The rows are grouped in 3 different ways at once. Each group adds its own fixed numbers to the row, and there is some noise. The rows also spread widely along 12 directions, which tell nothing about the answers.
(in the rows, 128 means zero)
Known rows, each followed by its group in each grouping:
[151 146 161 122 123 104 100 148 146 119 104 176 149  75 154 110 133 152
 111 178 142 101 136 125 116 115 157 127 139  71  63  65]
K Q570 fuz
[ 75 110 143 120 130 142  91 123 137 189 135  95 117 109 165 130 137  96
 130 134 155 144 119 142 143 108  82 105  92 114 131 143]
R Q570 vabom
[152 140 128 120 121  89 134 133 128 121 134 166 106 133  98  78 190 144
 144 174 125 140 158 116  63 116 128 159 112  92 116 111]
R Q455 mobun
[ 98  77 124 153 136  45 108 124 120 157 122 136 114  98 179 126  80  81
  95 128 172 116 131 160  92 150 139 102 122 113 112  72]
T Q527 kiveg
[ 79 133 164 150 150 159 150 126 135 166 160 141 124 145 108 115 146 121
 176 151 124 179 120  90 153  97  92 152  74 128  90  99]
T Q527 vabom
[133 171 131 112 107 137 168 149 158  93 111 147 126 119 155 134 166 140
 101 111 134 112 149 147 137 116 145 181 110 113 135  76]
L Q614 fuz
[124  92 117  97 105 108  46 118 115 160  80 109 129 119 153  95 103 118
 140 165 169  79  82 143  91 156  92  75 150  58 119 155]
K Q455 niz
[127 171 100 135 114 158 197 138 131 103 192 185 207  91  76 136 135 165
 152 151 142 153 141 117 137 120 186 166 145 224  69  87]
L Q614 niz
[111  99 179 136 110 157 197 150 108 132 144 125 129 124 109 110 148 147
 182 159  83 120 125 166  94 116 130 158 111  71 142 127]
T Q455 vadi
[134 122 100 118 117 127  97 163 149 127 137 144 138 117 111 151 147  97
  96 151 153 157 139 109 141 131 127 110 147 160 162 134]
T Q570 mobun
[144 168 159  85  79 154 110  91 110 166 147 142 168 107 125  76 188 214
 221 160 146 131  73 130  89 110 128 125 112 113  52 170]
T Q570 vadi
[109 118  97 133 144 140  88 118 117 165 139 127 144 106 104  98  93 104
 136 171 151 128 102 106 169 123  67  99 123 149  97 133]
R Q570 kiveg
[107 155 135 134 149 108 137 110 107 158 172 146 110  98 129 120 189 118
 156 125 156 169 178 125 107 106 151 164  83 141  94  85]
T Q614 mobun
[135 103  69 100 115 115  95  86 101 153 125  93 122 139 148  82 137  80
 109 115 145 118 107 143  96 133  96 110 145  91 145 220]
K Q455 kiveg
[ 90 113 151 105 111 196 153 144  67 120 119  54 135  98  98 162 129 151
 174 117 139  85 107 185 177 149 148 133 150 121 169 138]
T Q570 vabom
[125 108 121 147 153 108 133 162 158 101 113 148 106 137 147 154 107  82
  80 128 144 135 166 129 122 139 135 136 128 117 144  61]
R Q527 niz
[116  85 188 151 133 170 111 146 135 166 154 129 162  77 186 195 112  94
 110 132 127 146 145 162 123 108 169  88 149 118  96 131]
R Q570 fuz
[120 113 144 134 117 122 156 165 126 114 130 155 118 132  89 155 141 127
 135 156 124 142 142 127 113 135 147 152 130 141 145  88]
K Q455 mobun
[124 162 105 140 129 147 220 140 146 112 173 162 143 116 101 101 172 122
 126 136 103 154 158 119 143  90 132 194 110 149 121 119]
L Q455 kiveg
[139 147 120 108 147 155 105 115 111 107 111 127  84 179 102 161 139 127
 160 101 150 153 107 100 145 144 110 153  96 147 118  96]
T Q614 vadi
[ 91 124 141 120  87 139 159 150 136 122 110 131 138 128 129 167  90 155
 144 125 152 104  87 162 147 149 114 141 101 165 141  70]
L Q614 vadi
[ 91 107 146 133 149 149 134 189 138 129 111 111  68 133 108 165 175  72
 118 140 124 148 175 122 166 122  98 157  97  99 214  86]
T Q455 mobun
[164 126 129 123 136 106 106 123 101 102 114 146 129 129 127 131 137 135
 128 125 154 122 147 127  83 146 176 127 154 106 100 110]
T Q527 mobun
[161 127 184 131 151 188 125 148 115 118 150 148 128 130 124 193 173 123
 153 135 115 177 142 113 104 115 191 117 145 141  80 150]
L Q570 kiveg
[144 126 119 116 129 121 129 138 126  92 112 140 129 133 136 147 130 118
 106 124 150 125 147 133 102 147 172 135 155 113 122 104]
K Q527 niz
[144 158 113 105 126 185 131 128 124 133 134 136 164 112 107 102 163 130
 132 147 123 118 135 116 152  96 115 145 149  97 121 176]
K Q455 mobun
[164 116 171 146 132  79 181 166 144  74 119 173 100 131 162 153 153 118
  90 127 115 140 172 151  57 132 207 159 134  87 126  65]
T Q527 kiveg
[ 70 160  71  83  59 138 153 181 177 137 147 112 148  89 120 156 200 120
 104 137 186 156 146 142 182 133 116 148 117 221 223 123]
L Q570 niz
[ 63  87 122 128 119 163 114 129  86 147 107  83 133 157  74 136  67 131
 182 149 155 110  65 126 171 165  71 107 123 155 138 120]
L Q527 vabom
[155 147 154 122 126 135 149  99  88 111 144 143 178 101 129 117 126 188
 159 127 147 100 128 152  85 124 205 140 165 110  36 115]
R Q527 vabom
[ 51 117 144 139  75 122 187 101 125 202 192 131 193  93 138  93 123 152
 172 155 148 152  98 160 109 104 120 131  98 166  90 145]
K Q527 vabom
[109 131  84  97 105 131 117 133 129 131 138 102  93 144 117 144 179  97
 134 113 162 171 130 122 132 146 115 136 112 174 184 143]
T Q570 niz

New rows, each followed by its group in each grouping:
[ 65 125 132 116  76 126 173 135 116 138 110 109 154 100 138 153  84 175
 158 113 173  79  91 184 160 156 127 145 111 166 136  58]
L Q527 vadi
[ 93 134 182 133 107 113 115 182 184 163 135 174 154  75 150 152 142 140
 121 187 157 150 124 119 139 104 138 115 107 138 104  61]
T Q570 vabom
[114 117 145 154 146 166 143  93 112 154 158 145 161 132 136 120  81 126
 171 130 127 138 105 127 116 115 121 125 117 135  50 123]
R Q527 niz
[162 160 114 115  76  55 226 164 142  54 140 185 127 102 110 111 176 172
  93 149 122 125 159 161  69 134 209 189 141 151 133  65]
K Q570 kiveg
[ 95  72 158 108  80 124  90 136 118 183 105  92 132 106 166 126 127 123
 162 168 156  94  97 180  77 150 107  77 133  83 154 153]
R Q455 niz
[131 120 137 106 106 104 152 145  94  98 126 119 115 116 122 141 174 155
 142 130 147 116 155 175  64 156 184 151 130 114 143 104]
L Q614 vadi
[ 66 127 143 119 110 167 164 152 116 144 107  86 116 123 115 128 145 131
 163 141 142 107 117 151 184 132  82 148  94 126 170 107]
L Q527 kiveg
[133 142  86 128 146 140 138 124 135 136 151 144 158  90 124  56 146 100
 122 156 125 114 147 120 131  97 111 148 136  76 108 141]
T Q455 niz
[129 146 106 165 161 139 175 136 165 115 169 185 145 138 120 117 115  87
  92 125 112 174 159  90 153  92 116 166 111 147 106  92]
T Q527 mobun
[110 149 166 113 131 130  97 148 128 157 135 142 134 102 119 112 224 141
 159 182 163 165 173  94 115 109 139 142 104  98  89  95]
L Q527 fuz
[106 151 105  83  19 125 184 143 126 119 137 139 193  97  77 108 123 223
 173 174 156  99  65 164 140 154 130 145 136 205 140 115]
K Q570 vadi
[ 97 110 195 165 159 175 162 128 105 174 181 153 153 101 114 108 122 131
 192 174  92 152 131 133 117  92 119 138  84  90  62 101]
T Q614 vadi
[132  99 158 113  88 108  97 155 142 132  84 138 117 148 147 145 129 130
 132 164 151 124  93 132  99 153 118  94 129 107 147 118]
T Q527 kiveg
[ 91  99 167 147 129 177 132  85  95 216 181 111 142 120 142  99 147 105
 204 135 108 159 108 142 101  90  96 118  96  99  91 198]
T Q455 mobun
[110 114 162 158 110 164 170 141 153 143 150 160 137 142 117 130  91 130
 150 156  92 150  96 134 135 108  87 134  95 155 120 116]
R Q570 mobun
[164 186  82 101 112 137 153  93 150 106 134 167 155 146 136  73 134 152
 113 118 128 121 106 117 120 101 108 168 114 114  85 140]
K Q614 vadi
[134 133 136 146 170 153 132 138 114 114 110 141 120 115 115  90 101 111
 131 161 112  91 126 124 161 112  94 140 114  58 101  86]
T Q614 kiveg
[ 60  93 166 140  98 116 172 149  85 155 134 106 118 117  95 102 145 148
 190 173 131 116 136 168 100 145 111 139  94 117 155  96]
L Q527 mobun
[ 74  91 178 152 176  98  91 115 106 178 129 112  98 104 194 170 117  82
 125 102 176 143 153 146  99 128 159 109  98  94  73  79]
L Q527 vabom
[ 98 115 151 115  78 134 116 146 163 175 139 137 148 119 164 133 153 119
 148 163 149 155 104 145 100 121 109 101 101 136 147 137]
T Q614 niz
[147 142 106 110 103 132  89  91 115 134 121 146 172 130 134 144  89 154
 145 110 181 115  83 121 124 148 145 103 160 171  78 136]
T Q527 mobun
[115 172 171  96  78 136 138 133 155 129 102 148 132 123 158 167 172 181
 151 118 172 136 113 127 143 127 154 164 103 149 101  64]
K Q527 fuz
[176 113 119  98 111 145 105 119 104  83  82 103 106 159 136 155 130 122
 126  85 136 100 106 147 103 161 158 134 175  90 145 148]
T Q455 fuz
[115 151 104 128 127  89 140  98 130 112 117 138  71 158 136 115 123 128
 137  86 149 139 107 120 127 141 105 177  79 155  96  62]
L Q570 fuz
[101  89 185 139 141 200 123 179 137 133 112 121 119 129 132 246  98  93
 149 119 135 141 116 133 172 145 152 111 141 150 151  85]
T Q455 niz
[135 148 106 115 100 126 186 180 160  81 131 165 148 111  92 143 150 146
 113 158 137 120 152 131 135 134 158 170 147 162 155  66]
R Q455 niz
[126 130  67 110 114 107 115 134 137 140 157 121 143  89 152 104 175  82
  67 123 155 144 173 148 111 114 132 123 142 131 165 182]
L Q570 mobun
[165 142 115 132 158 116 117 130 137  91 106 145  97 128 140  78 138 103
  93 128 114 114 145 118 124 116 114 157 122  48 110  98]
T Q570 fuz
[109 177 121 111  93 164 116 145 188 164 132 175 180 115 124  97 152 146
 138 190 149 144  87  85 178  88  56 123  94 159  97 129]
L Q614 kiveg
[102 144 154 134 149 119 150 118  92 144 130 121 100  94 133  78 161 129
 163 140 131 100 161 158 118 106 118 166  81  61 116  79]
T Q614 mobun
[127 109 132 106 132  95  78 116  77 135  97 104 104 106 154 145 130 113
 122 116 175  94 142 168  89 156 159 108 139  91 128 114]
K Q614 mobun
[110 107  94 121 140 134  90 150 158 125  76 103  66 175 151 140 106  48
  80 117 142 126 104 119 175 138  41 120  95 106 203 119]
T Q614 kiveg
[142 125  94 130  88  79 129 120 184 131 143 193 137 154 148 131 108 118
 117 131 156 169  85 103  75 135 133 126 125 184 103 108]
T Q455 niz
[ 95 123 112 131 113  82 137  80 102 169 149 131 117 122 147  86 116 121
 151 129 153 134 101 151  92 128 104 134  86 141  85 118]
K Q614 kiveg
[ 90 135 142 142 140  88 124  73 110 160 129 137 106 140 149 111  91 144
 174 103 170 131  83 123 119 130 117 146  78 137  49  61]
T Q527 vabom
[104 123 116 122 131 116 135 131 116 129 133 119 140 100 133 121 122 112
 102 136 151 113 140 155 125 127 139 135 130 108 127 112]
K Q614 vabom
[ 98 141 109 104 121  88 102 122 160 159 106 103  94 110 192  42 178  99
  86 135 148 105 132 152 111  94  60 135  78  30 152 150]
L Q570 vabom
[ 87 123 160 129 103 161 138 140 150 171 139 133 145 105 138 139 143 120
 157 146 134 139 112 128 163 109 103 140 105 130 123 104]
T Q455 fuz
[128 106 110 143 129  97 132 139 142 123 117 152 122 146 114  87 111 107
 107 172 130 129 127 115 110 132  87 125 117 107 130 107]
R Q527 kiveg
[132  82 140 121 145 183  85 148 125 137 121  97 103 166 136 148 152  65
 122 149 114 157 141 130  97 132  96  91 128  78 176 192]
R Q614 niz
[144 104 126 115  83  83 114 112 121 130  93 137 128 131 149  91  88 148
 134 143 142  66  84 169  66 148 110 113 140  83 124 129]
R Q455 mobun
[160 151 138 136 139 198 136  81 101 145 186 168 187 141  99 122 132 153
 192 141 113 174  90  94 100 103 148 121 136 172  14 191]
L Q614 kiveg
[101 102 131 155 139 134 228 114  82 110 164 106 116 123 112 113 110 118
 149  96  96 110 137 182 110 123 161 185 125 106 132 110]
T Q455 vabom
[ 89 112 132 115 119 154 126 158 112 152 152 105 142 103  83 117 175 120
 143 187 134 155 142 127 141 117 119 124 129 125 151 155]
K Q570 vabom
[119 194 141 135  84 123 227 163 198 103 167 215 155 142  93 104 200 176
 144 169 116 198 147  83 127  93 135 214  79 188  97  52]
L Q527 fuz
[134 134 181 132 124 155 150 178 165 112 103 159 125 136 144 168 152 126
 123 153 120 139 133 119 142 117 140 139 119 106 136  84]
T Q527 kiveg
[117 139 161 137 125 163 166 145 147 127 154 156 111 145 116 142 158 128
 168 138 108 179 118 114 126 115 129 154  90 153 112 102]
T Q570 niz
[116 169 129 142 184 191 130 101 139 151 158 145 143 119 159 157 129  97
 142  83 151 163 141  92 184  90 138 154 106 145  53  95]
T Q527 niz
[ 95 144 132 120  61 140 194 150 147 137 161 142 152 106 114 133 152 155
 154 139 130 144 113 159 142 118 125 154 106 192 165 119]
T Q570 mobun
[151 157 100 138 158 161 166 133 153 106 175 157 143 108 155 172 157  80
  71  80 125 179 168 121 143  95 182 151 141 173 103 147]
L Q570 kiveg
[130 119 152 131 151 143 128 161 114  72  78 122  76 134 129 214  74 122
 131  92 145  97 111 146 164 171 168 143 138 140 133  22]
T Q570 niz
[ 81 121  78 141 125 112 143 106 112 146 142 123 138 126 114 104  89 109
 130 119 161 120 121 132 150 136  91 143 112 165 125 106]
L Q527 mobun
[131 164 146  93 119 154 106 114  84 126  98 122 149  82 124 146 138 195
 196 126 184  67 103 144 137 148 179 139 152 123  51  80]
L Q455 niz
[ 98 104 181 137 149 147  77 119 169 187 113 119  92 142 227 164 112  75
 103 102 138 153 102 139 122  95  86  94  79  82 105 135]
R Q570 vabom
[ 94 116 149 146 120 120 162 135 148 152 153 150 146 104 149 154 108 116
 128 124 140 140 117 142 130 112 148 141 118 141 107  89]
T Q455 vabom
[165 139 109 129 145 101 188 129 116  56 117 150 103 127 134 157 105 127
 100  66 132 101 147 155 112 145 197 192 144 118 118  50]
T Q455 vadi
[110 136  73 127 107  68 161 151 155 104 148 153 123 125  93  82 149 121
  89 158 145 151 140 120 107 131 117 158 114 154 150 101]
L Q570 vabom
[115 133  78 132 133 112 125 110 121 136 155 134 166  86 125  92  86 121
 111 133 158 113 108 134 148 123 128 124 144 146  90 121]
T Q570 vabom
[142 134 173 141 123 165 181 144 146  86 113 159 109 185 128 154 121 147
 159 117 101 142 103 123  99 131 141 160 111 125 104  90]
L Q527 niz
[152 157 156 120 141 121 110 123 147 114  96 162  87 172 141 136 161 139
 137 125 143 146 135  99 103 118 117 150  92 105  97  83]
R Q527 mobun
